The rows come from 4 hidden closed curves, with some noise, and rows from the same curve form a group. Each curve winds through 8 dimensions. The rows are also pushed far along 5 directions, which tell nothing about the answers.
Some rows, each with its group after it:
-109 -39 -56 -306 -63 -51 -106 -138 -55 -2 194 84 209 117 -24 125 -3
 -119 -160 -84 -1 78
(2)
-300 90 -378 -201 372 204 172 1 112 -102 136 230 56 18 292 231 48 128
 -285 -326 79 -114
(1)
119 -155 -153 -376 71 -303 -95 205 -40 -145 94 122 151 452 -267 3 -103
 -77 -119 259 -86 61
(2)
39 32 125 7 109 34 -13 122 74 25 55 86 -87 -25 125 -101 -32 146 99 -100
 155 -94
(3)
-143 -122 -202 -236 295 -148 323 226 -81 -209 210 346 85 293 -174 198
 -83 126 -76 -193 -402 -70
(1)
155 -91 -17 -351 -162 -100 -177 -12 2 -64 140 21 189 189 -26 33 -63 -117
 -194 209 9 -68
(1)
-13 -146 -71 -275 -171 -192 -59 -132 -196 9 13 120 152 82 -174 3 -45
 -192 -224 87 -251 102
(0)
-59 2 -24 -164 333 -98 44 365 -67 -153 28 104 42 223 -94 -134 -142 315
 134 14 45 -13
(2)
16 -28 -173 -170 149 31 -271 233 13 -17 -220 -44 -7 -62 48 -142 174 -4
 -110 128 382 40
(1)
-16 -87 21 166 17 -55 84 42 -158 -48 65 7 30 -319 -137 288 177 -86 79
 -86 -256 109
(3)
-21 82 -12 121 -52 -115 178 -89 -65 58 -31 193 -51 -240 -240 71 59 48 41
 -62 -224 -140
(3)
77 195 186 354 -268 145 52 -339 62 145 -46 -269 -64 -337 147 -18 -8 -49
 58 6 22 -52
(1)
229 -43 -135 -77 -368 25 -275 -395 -7 63 -325 -152 145 -422 -136 49 89
 -181 -36 229 124 20
(1)
-131 87 -113 -4 51 56 205 -143 -77 13 -8 159 -14 -419 5 119 126 71 -48
 -275 -141 -67
(0)
-47 9 -4 90 -112 -61 233 -264 -160 38 3 174 3 -417 -129 184 52 -7 57
 -266 -349 -17
(0)
-80 325 7 193 128 231 272 100 113 -72 58 -148 -274 -76 193 -117 60 337
 142 6 116 -295
(1)
-106 29 204 147 -57 86 102 66 -100 -42 193 171 59 -132 -29 311 35 77 274
 -213 -184 -65
(0)
-28 -81 162 -245 -186 -182 -120 86 -186 13 242 72 175 196 -25 80 -26
 -249 -189 156 -140 146
(1)
118 -164 -172 -116 257 -132 -73 -62 48 -89 144 121 111 -151 -72 263 15
 62 15 -162 29 78
(0)
27 3 137 172 -240 57 -18 -56 -60 78 -156 25 -29 -416 -67 129 177 -165
 169 3 -92 111
(2)
-75 -66 200 39 -250 -131 262 -157 -63 67 212 371 106 84 -126 297 -127
 -242 46 -209 -515 88
(2)
-65 2 -308 -314 174 35 -57 -144 -28 -143 206 123 170 -140 103 305 53 129
 -146 -119 59 -79
(2)
-103 48 -258 -328 -35 138 -265 -15 -8 42 -195 -198 46 55 163 -272 139
 -87 -422 212 377 -30
(3)
-21 21 45 63 99 107 -30 140 36 -62 179 79 34 -53 121 228 46 103 60 -52
 59 -133
(0)
100 -127 -228 -226 -158 -94 -234 -143 -179 -53 -67 -65 161 -210 -149 207
 173 -183 -164 159 -9 64
(0)
66 -6 264 239 43 -7 10 80 105 114 11 -42 -94 117 88 -240 -169 60 45 4 29
 1
(0)
-106 72 -123 -98 111 -21 -27 261 64 9 -171 -60 -76 440 -115 -346 -22 37
 -130 252 165 -60
(3)
46 -215 -31 -66 202 -117 -92 83 -83 -88 94 -2 128 -296 -300 73 144 104
 -18 -63 -111 20
(3)
236 -90 31 243 -141 -103 -31 -97 -44 3 -94 -262 -84 -151 -109 38 47 -116
 46 195 -124 46
(3)
-30 -144 -309 -255 264 36 -21 26 60 -141 -96 81 179 -45 -28 81 -5 83
 -157 -77 46 34
(1)
146 -58 -372 -125 184 65 -289 -105 152 -28 -212 -332 -38 -12 48 -252 82
 107 -259 238 421 -117
(2)
135 105 -86 -48 -149 -24 -98 -107 66 90 -193 -201 -72 -36 206 -134 24
 -238 -151 182 243 174
(0)
-21 -197 65 -70 143 -143 -3 28 -79 -49 92 27 146 33 -276 -114 -110 120
 -59 -3 -214 38
(1)
125 -110 -71 209 197 3 165 -85 49 -72 -176 -18 -9 -378 -234 13 -31 256
 198 -149 -170 -67
(1)
198 -252 -138 -41 230 -394 -45 -21 -103 -55 -25 188 -46 131 -351 -75
 -182 191 102 88 -185 13
(3)
-2 -304 -293 -250 188 -153 -202 14 -72 -89 123 184 50 126 -176 145 102
 55 -194 104 -89 -111
(3)
-197 215 132 -136 -351 83 -26 11 -229 69 -34 172 151 -145 243 248 78
 -322 39 -77 38 236
(2)
-49 -98 247 31 -226 -28 -52 -52 -169 85 -23 -80 -18 261 89 -209 -161
 -152 9 56 -133 202
(3)
-9 80 -86 -67 47 68 155 -139 -57 -88 160 135 -41 -345 186 277 75 135 41
 -193 -87 -109
(3)
-40 -81 -66 -93 263 -20 -175 262 69 4 -133 -103 41 355 45 -313 -109 11
 -144 58 298 156
(2)
98 -30 -67 -37 147 -67 -105 49 23 -9 -71 -102 -30 -182 -166 -233 63 195
 -127 222 95 -165
(0)
257 -118 90 50 -266 -250 -146 -58 -59 82 -116 9 24 59 -81 87 -59 -353 58
 190 -64 256
(0)
57 179 118 453 5 -61 323 -88 -50 66 -142 96 -297 -208 19 -1 -116 189 420
 -170 -164 -12
(3)
6 -79 -175 -77 393 -65 51 91 123 -38 104 173 3 -24 81 5 -37 149 -238 -80
 40 -79
(0)
-261 111 -79 -56 356 285 4 151 65 -31 -43 0 -2 12 375 -175 -54 281 -85
 -237 323 -42
(2)
157 -7 285 169 -327 -62 -99 -116 -162 85 -77 -87 -34 -394 -164 -5 115
 -74 248 76 -86 41
(2)
-2 -129 -184 -207 113 5 -310 -114 -86 15 -85 101 109 -345 40 108 156 13
 -52 -109 241 121
(3)
94 -161 8 -86 85 -176 -234 -40 34 46 123 89 103 74 -180 -3 -17 15 -57 38
 74 -20
(1)
233 -262 -113 20 180 -177 -152 -68 137 -51 5 -177 -5 -30 -416 -74 62 112
 41 133 4 -31
(2)
-175 239 117 -5 -180 219 307 60 16 -74 -40 -54 93 142 170 42 -144 -64
 106 -34 -123 120
(1)
-13 -1 352 -4 -99 -95 147 212 -8 -1 206 115 -6 530 78 -82 -297 -60 168
 -3 -191 118
(3)
-60 -35 83 181 215 21 100 215 58 -15 -136 -54 -89 223 -16 -216 -136 130
 155 -47 8 108
(1)
30 -124 392 178 -149 -211 207 90 -149 36 200 84 51 131 -133 99 -157 -209
 125 -103 -460 233
(2)
226 -20 99 60 -84 -234 127 -133 -88 -21 29 2 -70 -391 -288 17 29 80 191
 29 -246 -6
(0)
124 -214 -69 -27 257 -55 -227 83 -7 -110 85 63 58 -228 -299 76 120 350
 155 -24 70 -264
(0)
-125 -30 -21 -105 66 103 138 -33 -109 -124 185 106 64 -184 70 212 27 133
 -6 -113 -231 -56
(2)
74 -7 -92 49 -68 85 -189 -166 83 94 -156 -266 26 -14 188 -139 -10 -140
 -269 126 232 37
(1)
-258 140 -131 -12 -190 175 99 -197 -158 32 -32 45 40 -202 229 284 150
 -227 -125 -127 -98 116
(3)
71 -87 -73 190 209 -23 148 45 8 -87 68 167 -83 -234 -3 281 56 142 146
 -267 -143 -120
(0)
-258 258 221 262 28 249 311 42 20 40 32 -49 -111 -45 119 -151 -62 218
 182 -223 -54 -100
(0)
-2 -51 297 73 -163 -30 56 76 -147 -1 56 42 4 134 87 -64 -189 -21 114 39
 -222 71
(2)
181 -226 -60 -74 254 -157 -88 262 -24 -128 -68 32 -65 -21 -213 -127 23
 234 109 145 -4 -59
(1)
-6 -208 -9 -92 138 -139 -127 34 -149 19 122 268 45 -282 -129 137 149 47
 -71 -157 -93 -38
(3)
-127 1 322 185 -118 10 186 2 -80 47 171 170 80 107 135 230 -185 -149 217
 -262 -268 255
(2)

New rows. What belongs after each?
264 -218 -117 -65 -204 -205 -286 -258 36 80 -74 100 120 -6 -101 216 -11
 -312 -79 141 2 126
(2)
-141 51 -134 46 157 145 103 65 -75 -37 -9 -20 -30 -281 171 80 163 53
 -144 -216 16 -69
(0)
-131 -29 -82 -132 92 98 -59 84 34 13 -99 -49 -72 368 127 -323 -88 72
 -159 124 132 -29
(1)
151 -205 -88 -58 217 -100 -124 100 194 -86 59 -231 -34 305 -221 -185 -11
 80 -32 192 94 -10
(2)
120 -96 -200 -223 -233 -188 -187 -322 -110 53 -63 148 97 75 43 192 -89
 -289 -148 122 -42 153
(3)
-147 -60 139 -337 180 8 -61 453 -26 -125 189 -112 59 561 26 -335 -92 86
 -116 166 89 70
(2)
103 90 -147 -114 7 -61 -98 65 55 16 -120 31 -20 8 -3 -23 66 -49 -35 114
 243 -29
(2)
45 -74 156 285 99 -29 20 11 -64 64 12 118 -137 -500 -158 23 178 198 200
 -200 -95 -154
(3)
-192 245 38 308 33 92 241 129 -56 99 -186 -18 -157 -151 119 -54 96 -59
 23 -142 4 67
(3)
-160 166 174 166 -152 217 243 -119 -34 46 38 198 -62 -317 288 232 9 5
 192 -252 -154 -3
(1)
180 -103 21 77 -167 -105 -137 -267 -32 47 -60 112 -30 -263 -312 110 48
 84 293 34 -98 -108
(3)
144 -99 -21 85 -244 -149 -182 -385 -73 209 -120 190 35 -294 51 191 -6
 -274 -55 -91 -12 137
(3)
74 -118 -100 -369 -71 -84 -424 42 -122 5 -101 29 169 -136 -71 -45 139
 -84 -129 192 275 60
(2)
283 -145 -101 0 -79 -147 -154 -83 -4 -55 -70 -65 -52 -4 -122 83 -17 -32
 81 298 -37 -6
(1)
189 -85 -122 -23 38 -261 96 -86 -54 -101 1 2 83 -80 -261 165 -68 -24 34
 71 -225 103
(3)
-54 121 97 257 -133 133 4 -189 -65 130 -143 -44 -173 -374 78 -77 120 69
 127 -24 44 -66
(1)
69 -137 -179 -5 -26 -43 -201 -186 5 51 -112 -32 -6 136 127 52 -60 -156
 -99 67 100 135
(3)
151 108 54 99 -171 -106 177 -175 -11 -6 5 9 45 -382 -234 174 39 -12 142
 -23 -215 -50
(3)
-58 66 -143 -100 102 141 -108 34 200 33 -5 51 146 -165 23 128 179 -63
 -166 -108 280 -66
(3)
12 84 -83 178 63 171 -16 -103 41 -10 -239 -178 -123 -289 -20 -147 62 273
 179 37 151 -126
(2)
-35 72 202 123 -286 7 66 -62 -175 29 -104 -232 -9 118 13 -183 -138 -119
 58 150 -167 139
(2)
-50 18 228 257 -144 -26 138 -112 -132 61 16 8 -130 -100 -94 -31 -48 69
 221 22 -287 18
(1)
32 92 156 223 -112 39 113 -213 103 113 36 175 -74 -146 89 140 -91 14 227
 -208 -48 -20
(0)
192 -40 17 151 -283 62 -240 -370 124 155 -239 -259 39 -196 -23 -92 3
 -163 -1 100 188 55
(3)
161 -61 -236 91 162 90 -345 -98 177 104 -317 -209 -179 -7 217 -281 16 84
 -72 131 531 -51
(3)
1 138 9 -94 -44 -48 -59 269 19 33 -109 -7 -42 294 176 -108 -32 -191 -66
 161 235 136
(3)
-80 -43 167 -104 45 -80 7 50 -23 -27 261 -14 136 272 -101 -72 -153 55
 -63 51 -120 48
(1)
-329 201 128 -39 -72 348 122 131 8 -14 100 -63 91 -28 352 153 126 -163
 -39 -213 95 147
(3)
-28 145 317 160 -65 -3 243 187 63 -11 190 -107 -98 521 162 -130 -261 -26
 176 -19 -79 73
(2)
166 99 365 409 77 -89 267 124 74 20 91 99 -243 -235 -151 -44 -78 324 489
 -99 -168 -165
(0)
-137 171 154 114 -291 190 -97 29 129 194 -159 -31 36 154 174 -8 53 -358
 -19 1 245 141
(3)
126 109 33 245 -75 -118 216 -51 28 -30 -96 -140 -123 52 -259 -69 -86 75
 248 97 -166 -43
(2)
-29 129 89 71 -107 -9 38 -5 -31 28 151 26 -133 97 80 62 24 3 87 109 -30
 -71
(1)
-71 59 21 -50 6 -142 163 269 -7 -8 -2 45 -55 680 12 -206 -225 -122 -139
 213 -116 60
(3)
-281 77 -67 -44 21 79 53 -29 -72 49 50 83 166 -12 142 197 40 -204 -196
 -186 -15 237
(1)
35 -147 -193 -142 235 -145 -244 149 31 -14 38 20 -96 393 -58 -162 10 76
 -129 221 183 -53
(1)
-91 91 27 -172 -323 -8 -124 -83 -133 99 2 58 170 -37 129 94 46 -354 -304
 209 -15 131
(0)
-15 33 -65 -167 -149 -35 -7 -67 19 -36 6 18 73 375 -17 70 -126 -122 73
 102 -10 117
(0)
-129 40 -240 -354 166 5 -48 -5 -93 -100 225 114 246 -384 2 279 247 28
 -333 -116 37 -66
(1)
103 -167 4 -196 103 -129 -238 86 -93 -27 89 -37 75 -158 -133 -114 103 76
 -177 149 61 -52
(1)
161 -270 -6 6 234 -178 -130 161 -71 -141 87 71 49 -71 -442 66 36 293 222
 56 -134 -177
(0)
-62 -141 -52 -142 72 -9 -93 22 111 -22 -20 -202 62 467 -146 -287 -98 -33
 -158 165 31 99
(2)
-132 215 -25 198 56 143 212 -44 160 29 59 6 -83 170 192 98 -76 31 49
 -181 54 -60
(1)
10 174 27 469 195 107 323 93 122 -20 -253 -141 -258 -12 45 -211 -169 320
 300 -57 -13 -94
(2)
76 135 177 182 -303 57 -15 -85 17 129 -243 -328 -123 29 -16 -405 -40 -87
 -33 230 78 -51
(3)
-55 99 65 -82 101 120 -104 282 -23 -8 -82 44 -28 45 312 -141 -25 97 37
 10 312 6
(2)
64 -155 148 282 20 -89 199 -203 62 30 108 7 -42 27 -210 -3 -158 63 119
 -136 -361 -9
(2)
-69 -48 210 115 -85 -11 106 -37 -177 44 36 -18 -43 8 106 -68 -114 -43 67
 -121 -208 147
(3)
218 -127 -106 50 123 -133 2 23 129 -115 -123 -58 -31 192 -318 -89 -150
 197 244 177 -43 -59
(1)
-65 143 37 26 -104 93 -114 -57 -5 169 -204 11 -13 -299 151 -71 130 -151
 -10 -95 268 152
(0)
-43 74 -313 -57 327 45 -40 -6 22 -32 -108 181 -136 -351 -11 35 170 358
 101 -131 247 -208
(3)
-108 57 -297 -135 303 146 -7 101 101 -114 -30 -168 12 187 265 -63 -29 95
 -233 18 254 20
(2)
-246 61 -163 -176 371 160 291 269 -26 -224 139 33 89 8 235 105 4 152
 -189 -159 -118 44
(1)
171 -80 -112 -196 -4 -211 -221 133 -61 -22 -100 2 -36 65 -220 -171 67 13
 -70 320 113 -90
(3)
91 25 88 168 -256 42 -235 -236 -34 222 -144 -184 -165 -190 109 -269 91
 -82 -133 149 183 -128
(1)
17 -258 -18 -129 -244 -44 -313 -343 -168 120 9 113 132 -209 -54 133 94
 -201 -142 -16 -101 64
(3)
-238 182 -176 -247 -186 32 68 -108 -24 100 -13 245 169 101 182 209 45
 -366 -313 -138 28 133
(2)
-299 171 -170 -177 224 82 207 296 27 -106 21 165 -1 374 31 19 -5 81 1
 -118 58 -3
(1)
